There are 3 ways to turn a row about zero (a turn may also mirror it). The second row of each pair is the first, turned, with some noise. The first 27 pairs use one turn. New pairs use 2 turns, one after the other, and a turn may come again.
Some pairs, each with its turns in order after it:
[-0.15,1.16,0.71,-1.11,-0.57,-2.76,1.63,2.01]
[0.73,-1.95,-1.44,0.35,3.03,0.22,0.00,1.08] | (0)

[0.38,-2.77,-0.75,-1.94,1.69,1.85,1.32,-2.43]
[-0.46,-0.38,0.29,0.75,-2.53,-2.46,3.10,-1.43] | (0)

[-1.06,2.13,-1.03,-1.08,2.62,-2.61,1.54,0.17]
[0.90,0.74,2.81,-2.14,-0.01,-2.36,0.15,1.89] | (1)

[-1.05,-2.44,-2.64,2.99,-2.40,-2.22,2.17,-0.43]
[-0.85,2.63,-3.32,4.04,-0.18,0.83,0.41,1.65] | (0)

[-2.90,2.71,-1.82,1.08,-1.62,-1.68,2.61,-1.32]
[0.57,-0.94,-4.05,0.94,1.67,0.06,-0.03,-3.66] | (2)

[-2.06,2.39,2.35,-2.46,0.92,-2.01,1.29,0.07]
[3.73,0.33,-0.12,1.95,0.34,-1.16,2.62,-1.58] | (2)

[-2.02,-2.85,2.08,1.32,0.48,0.64,1.76,1.10]
[0.79,1.33,1.53,3.10,0.22,0.70,-2.76,0.30] | (2)

[-2.68,0.11,-0.59,-1.94,-0.23,-1.18,-2.96,1.71]
[-0.46,-2.82,0.29,1.07,-0.05,2.16,-2.32,-2.05] | (0)

[-2.70,-1.88,-2.95,2.08,3.01,-0.81,-2.70,0.17]
[-2.19,-3.54,-0.06,2.16,3.26,0.85,-0.33,2.55] | (2)

[-2.40,0.53,2.27,-1.59,-0.08,2.90,0.21,-0.38]
[1.67,2.39,-1.60,2.44,-1.68,0.13,0.60,1.53] | (2)

[1.37,-0.16,-2.30,0.23,-1.40,0.21,1.15,1.52]
[-2.66,0.83,0.15,-0.90,0.43,-0.42,-0.24,-1.86] | (2)

[-0.96,-2.06,2.44,-0.08,-0.74,-1.60,0.71,-0.80]
[2.53,-0.04,0.91,0.71,0.12,-1.62,-2.45,-0.07] | (2)

[-0.09,1.77,-1.60,0.77,-2.51,0.15,-2.90,1.34]
[1.67,-0.08,-0.05,-1.25,2.00,3.32,-1.71,-1.08] | (1)

[1.64,0.59,-1.01,0.61,2.47,1.49,-2.84,0.47]
[1.05,0.60,1.10,-0.75,0.63,1.38,2.94,-2.63] | (1)

[-0.14,-2.50,-0.75,-1.79,-0.36,0.78,-2.31,1.03]
[-1.66,0.54,0.73,0.28,0.07,-2.23,-0.16,2.73] | (2)

[-0.16,0.90,-0.66,-0.24,-1.79,1.37,1.03,-2.83]
[0.71,1.30,-3.25,-1.48,-0.21,0.33,-0.68,-0.16] | (2)

[2.44,-2.62,-2.90,2.49,-0.88,-2.98,2.86,-2.54]
[-1.65,1.99,-4.52,1.83,-1.62,-1.04,2.11,3.38] | (0)

[-0.91,1.26,0.98,-1.67,2.97,0.50,0.77,1.83]
[2.69,-2.56,1.93,-0.59,0.76,0.52,0.94,-0.21] | (0)

[-1.08,1.73,-2.10,-2.85,2.01,1.05,-2.68,-1.31]
[1.42,-2.54,-0.05,-1.62,-3.23,0.15,-1.36,-2.66] | (0)

[-0.48,2.06,-1.39,0.90,2.21,0.23,-1.66,2.12]
[2.17,1.37,1.19,-2.30,1.20,-0.18,0.71,-1.86] | (1)

[0.62,-0.41,0.76,2.19,-0.74,-0.21,-1.33,-1.86]
[1.15,-1.33,-0.98,0.36,-2.19,1.86,0.44,-0.26] | (1)

[2.08,-1.94,1.22,-0.92,1.90,1.41,1.09,1.89]
[-0.81,2.08,0.00,2.67,0.32,-1.72,1.77,-1.32] | (1)

[-1.11,2.95,1.19,2.99,2.91,1.81,0.98,0.88]
[1.71,-0.07,0.87,-2.11,-1.78,-2.80,-0.58,-3.64] | (1)

[1.98,0.32,-0.70,1.07,-2.18,1.23,-2.66,-0.47]
[0.35,-0.71,-0.22,0.56,0.16,3.98,-0.17,-1.79] | (1)

[-2.04,0.62,1.40,2.30,-2.22,0.50,1.40,0.89]
[0.66,2.93,0.38,1.22,2.90,1.18,-0.46,-0.51] | (0)

[2.98,-1.25,2.10,1.82,-2.49,-0.40,0.97,2.80]
[-2.15,1.40,1.48,0.84,2.97,-1.25,-0.76,3.57] | (0)

[0.88,-0.04,0.38,2.99,-2.37,-0.96,2.32,2.66]
[1.37,3.03,-1.25,1.16,-1.49,0.19,-3.60,-0.26] | (1)

New pairs, each followed by its turns in order:
[-1.99,-2.58,2.45,2.12,-2.08,-2.11,0.21,-2.96]
[-5.24,0.04,0.55,-0.33,0.61,-2.17,-2.38,-0.80] | (1) (2)

[-2.50,-1.59,2.61,-0.86,2.51,2.53,2.68,-2.67]
[0.38,0.81,-2.47,-1.38,-0.54,-0.18,-1.10,5.67] | (1) (1)

[2.00,-0.55,0.04,-0.12,0.67,-0.93,1.97,-0.54]
[1.44,-0.30,-0.35,0.14,-0.37,-0.30,-2.45,-0.32] | (1) (1)

[-2.87,-2.08,2.80,0.64,-1.04,-2.29,-1.66,1.98]
[0.77,4.46,1.62,-0.58,-0.35,2.23,2.04,0.08] | (1) (1)

[-1.02,-2.34,-1.56,-0.74,1.92,-2.23,1.64,1.38]
[1.53,1.89,2.60,-0.72,1.33,-1.42,-2.10,0.57] | (1) (1)

[-0.23,1.19,-1.62,-2.98,-2.63,1.85,-1.88,0.32]
[0.05,1.54,0.89,-2.33,0.80,-0.22,-2.86,3.02] | (2) (1)

[-1.36,-2.13,2.12,2.22,2.75,-2.69,-0.11,-1.01]
[-0.66,4.32,-1.38,2.24,-0.27,2.19,-0.62,-0.90] | (0) (2)

[-2.76,2.81,3.01,0.62,-1.02,2.27,1.79,-0.75]
[1.16,-1.53,-2.21,0.27,0.36,2.54,3.04,3.53] | (1) (1)

[0.96,-2.39,-0.40,0.98,2.29,2.25,-1.16,1.11]
[1.19,-0.23,-1.64,0.12,2.09,-2.22,-1.09,-2.45] | (2) (1)

[-0.51,-2.71,-0.11,0.79,-0.31,0.73,-2.24,-1.36]
[1.59,0.89,-0.40,2.57,-1.79,-1.83,0.35,0.27] | (1) (0)

[-0.98,0.10,0.40,-0.44,-0.65,1.58,-2.58,-2.39]
[0.15,-1.25,-0.07,2.65,-0.04,-0.72,-2.30,1.71] | (2) (0)

[2.79,-2.60,2.11,1.12,1.62,-2.64,-2.97,-1.93]
[2.24,-0.75,1.09,3.78,2.15,-0.21,-0.16,-4.13] | (0) (0)

[2.33,0.85,-1.78,1.96,1.53,-0.33,-1.68,1.24]
[1.01,1.14,0.04,-2.84,0.95,-2.89,0.28,-0.29] | (1) (0)

[-0.01,-0.61,-2.35,2.37,0.69,-2.29,-1.02,0.73]
[-0.29,1.48,-1.45,-0.53,1.56,1.43,-1.61,-2.52] | (0) (1)

[2.67,1.12,-0.24,-2.31,-2.32,-2.48,-2.57,-0.68]
[-1.30,-2.90,-0.49,2.60,-2.23,1.81,-1.10,-2.48] | (0) (0)

[1.00,1.23,1.57,2.75,-0.23,-1.48,-0.56,1.44]
[-1.23,-1.77,-2.50,2.08,-0.76,1.10,0.30,0.51] | (2) (1)

[-1.27,1.10,-1.85,1.10,-2.64,-1.71,-1.29,-2.90]
[-2.57,2.81,0.72,0.67,-1.31,-1.86,0.08,2.48] | (1) (2)

[2.57,-2.17,-2.98,-2.57,2.68,1.30,1.23,0.68]
[-3.20,0.71,-1.73,3.00,3.18,0.25,0.03,2.26] | (0) (0)

[0.67,-0.60,-1.74,-2.24,-0.21,1.69,2.84,2.38]
[2.24,-1.13,-2.70,1.16,-0.11,1.82,2.29,-1.46] | (2) (2)

[-0.32,1.41,1.16,-0.54,1.65,-2.76,1.08,-0.05]
[-0.80,0.63,-0.04,-1.23,-0.34,-1.60,2.96,1.46] | (2) (0)

[0.08,-1.61,0.70,2.53,-1.07,0.65,-0.32,0.47]
[1.16,-1.31,-2.00,0.07,1.27,1.60,0.23,-0.87] | (2) (1)

[-0.92,2.73,2.09,-2.12,0.96,1.53,0.66,0.28]
[-1.61,-1.80,-0.27,-2.15,-0.68,-1.54,2.82,0.18] | (0) (0)

[-0.45,-1.20,-0.17,1.15,-1.10,-2.16,-2.05,-1.83]
[-1.51,0.51,-3.14,1.72,0.35,-0.06,0.33,0.76] | (0) (2)

[-0.32,0.48,-1.92,-2.22,-2.04,-0.48,0.81,-1.55]
[1.34,-2.09,-2.73,-0.23,-1.36,0.24,0.11,0.23] | (2) (0)

[-0.53,-2.65,3.01,0.38,2.79,-2.58,0.88,-2.89]
[0.21,4.22,-1.36,1.53,-0.82,0.72,-3.45,2.47] | (1) (1)

[-1.35,-2.06,-2.71,1.32,-0.61,-0.40,0.53,1.99]
[-1.67,0.14,-1.65,-0.19,0.58,0.15,3.78,-0.44] | (1) (2)

[0.14,0.81,1.96,-1.91,2.20,-1.56,2.68,-1.54]
[0.73,-0.10,0.37,-3.15,-0.38,-2.57,1.56,2.12] | (2) (0)

[-2.60,-2.47,2.95,-0.19,2.38,-2.87,-2.79,-0.26]
[1.23,2.75,2.59,2.02,-0.53,-1.61,2.71,-3.66] | (0) (0)

[-1.79,-0.65,-2.38,-0.76,1.85,-1.85,-0.46,-0.05]
[0.65,1.73,-0.38,-0.82,-1.12,-2.43,2.24,0.12] | (2) (1)

[-2.24,-2.68,1.19,0.16,-0.76,0.85,2.26,2.26]
[1.48,-1.29,0.80,0.65,-0.35,4.13,-1.47,-0.91] | (0) (2)

[-0.53,2.50,-2.93,0.77,-1.18,0.85,-2.31,1.66]
[-2.65,-0.07,1.48,-1.69,-1.38,0.29,-3.46,-0.11] | (0) (0)

[-0.93,-2.32,1.28,2.31,-2.77,2.44,-2.10,1.86]
[-1.82,-3.33,-1.15,2.05,-2.37,-2.60,-1.73,-0.02] | (2) (2)

[-1.01,1.31,-0.90,1.78,0.68,-1.76,-2.01,1.83]
[-1.45,1.50,0.35,2.52,-0.06,0.85,2.34,-0.19] | (2) (0)

[2.96,-0.78,2.43,-0.07,1.33,-2.27,-0.28,-1.80]
[0.08,2.76,0.12,2.85,2.17,-1.49,0.98,-0.67] | (0) (2)

[0.60,2.51,-1.31,0.79,2.19,2.91,-2.15,2.99]
[-2.16,0.20,-3.09,-0.93,-0.45,-2.54,-3.54,-1.14] | (2) (1)

